The groups are shells around one centre, one inside the other: the same stretched ball of 3 dimensions in 7 sizes.
Known rows, each followed by its group:
[-30 -15  24   5  27   0  34   2  -3  26  12  -6 -32 -26  23] -> (6)
[-15 -16  30   7  17  -8  41 -15   0  22  23  -7 -19 -27  21] -> (5)
[-39 -15  26 -27  16   3  36  37  18  12 -11 -33 -32 -23  26] -> (6)
[ -9  -3  22  17  25 -15  39 -25  -7  35  28   0  -9 -21  13] -> (6)
[ -9   2  23  -9  14 -18  44  -1  11  25  12 -24   0 -15  10] -> (2)
[-20   2  21 -22  14 -13  42  20  17  21  -2 -34  -7 -14  13] -> (4)
[-20  -4  25 -24  10 -11  43  20  19  16  -1 -35 -11 -17  16] -> (3)
[-19 -11  24  19  28  -7  36 -19  -9  33  25   4 -23 -26  19] -> (3)
[-34 -24  32 -16  14   4  38  19  12  10   2 -23 -36 -29  29] -> (0)
[-40 -14  24 -24  19   4  35  36  15  14 -10 -31 -34 -23  25] -> (3)
[-23 -12  29 -24   9  -6  43  20  19  11   0 -33 -18 -22  21] -> (1)
[-40 -16  27 -33  14   4  37  42  22   8 -14 -38 -33 -23  26] -> (1)
[ -9   4  22 -12  13 -19  45   2  13  25  10 -27   1 -14   9] -> (5)
[-11 -12  30  -2  11 -12  44 -10   7  19  19 -16 -12 -24  18] -> (0)
[-33 -20  30 -18  14   2  39  21  14  11   0 -26 -32 -27  27] -> (1)
[-31 -10  27 -39   7  -3  42  41  28   7 -14 -46 -20 -19  21] -> (5)
[-19  -9  28 -26   7  -9  45  19  21  12   0 -36 -12 -19  18] -> (4)
[-29 -21  30  -1  20   1  37   2   3  18  12 -11 -32 -29  27] -> (2)
[-18 -10  29 -22   7  -9  45  14  18  13   4 -33 -13 -21  19] -> (4)
[-28 -11  22  11  31  -2  33  -4  -6  31  15  -1 -30 -25  21] -> (2)
[-38 -11  20  -5  29   2  31  19   3  25   0 -15 -34 -23  23] -> (0)

New rows, each followed by its group:
[-21  -1  22 -22  14 -11  41  21  17  20  -2 -34 -10 -15  14] -> (1)
[-28 -18  27   4  23  -1  36  -1  -1  23  14  -7 -31 -28  25] -> (6)
[-12  -4  26 -15   9 -15  45   5  15  19   9 -28  -5 -18  14] -> (2)
[-21  -2  20   1  25 -10  37   1   2  31  11 -13 -16 -18  15] -> (6)
[-35  -5  21 -32  17  -3  37  42  21  15 -15 -40 -23 -16  19] -> (0)
[-33 -14  28 -29  11  -1  40  32  20  10  -8 -36 -26 -22  24] -> (6)
[-41 -15  26 -39  12   3  38  48  25   7 -18 -44 -31 -21  26] -> (4)
[-10 -10  29   1  13 -13  44 -13   5  22  21 -13 -11 -23  17] -> (4)
[-37 -23  31 -27  11   5  39  31  19   6  -6 -32 -35 -27  30] -> (0)
[-13 -13  29  10  18 -10  41 -19  -2  25  25  -4 -16 -26  19] -> (2)
[-23  -5  25 -27  10  -9  42  25  20  15  -4 -37 -13 -17  17] -> (3)
[-30 -21  31 -12  15   1  38  13  10  13   6 -20 -31 -28  27] -> (2)
[ -5  -6  26  18  21 -16  42 -30  -6  32  32   0  -8 -23  14] -> (2)
[-43 -24  30 -29  13   8  36  39  19   6 -11 -33 -40 -27  31] -> (0)
[ -2   0  24  12  19 -20  44 -25  -2  32  28  -6   0 -19  10] -> (2)
[-38 -11  22 -22  21   2  34  34  14  17 -10 -30 -31 -21  23] -> (1)
[-32  -5  22 -34  13  -4  39  39  23  13 -14 -42 -19 -17  19] -> (4)
[-37 -20  29 -21  16   4  37  28  14  11  -4 -27 -35 -26  28] -> (3)
[-14   0  23 -15  14 -15  43   9  14  22   6 -28  -5 -16  12] -> (3)
[ -6  -4  23  27  27 -16  39 -36 -13  39  35   9  -9 -22  12] -> (4)
[-13   2  19   8  26 -15  38 -10  -2  35  18  -8  -8 -17  11] -> (2)
[-24 -15  24  19  30  -3  34 -16 -11  32  23   6 -29 -27  22] -> (4)
[-27  -4  22 -26  14  -7  40  29  19  17  -7 -36 -16 -17  17] -> (3)
[-25   0  19 -13  21  -9  38  17  10  25   0 -25 -15 -16  15] -> (2)
[-27  -3  22 -29  13  -8  41  31  21  16  -9 -39 -14 -16  17] -> (2)
[-25  -3  24 -32  10  -9  42  32  24  14  -9 -42 -13 -16  16] -> (4)
[-15 -10  29  -9  11 -11  44   0  11  18  13 -22 -12 -22  18] -> (1)
[-17  -2  19  12  28 -12  36 -12  -5  35  19  -4 -14 -19  14] -> (1)
[-21  -5  25 -23  11 -10  43  20  18  16  -1 -34 -12 -18  16] -> (6)
[-10   6  19  -3  20 -19  41  -3   6  31  13 -19  -1 -14   8] -> (5)
[-20 -15  27  15  25  -5  37 -16  -7  29  23   1 -25 -27  21] -> (3)
[-18 -11  24  21  29  -7  35 -22 -11  34  26   6 -22 -25  19] -> (1)
[-21 -14  26  13  25  -5  36 -14  -6  28  22   0 -25 -27  21] -> (6)
[-20 -13  29 -11  13  -7  42   6  11  16   9 -22 -19 -24  21] -> (6)
[-25 -17  30 -14  13  -3  41  12  12  14   6 -24 -24 -25  24] -> (3)
[-32  -8  21  -9  25  -2  34  18   6  25   0 -19 -27 -21  20] -> (3)
[ -4  -1  25   1  14 -19  45 -15   5  27  21 -16   0 -18  11] -> (2)
[-31 -12  22   6  30   0  32   3  -4  29  11  -5 -32 -25  22] -> (2)
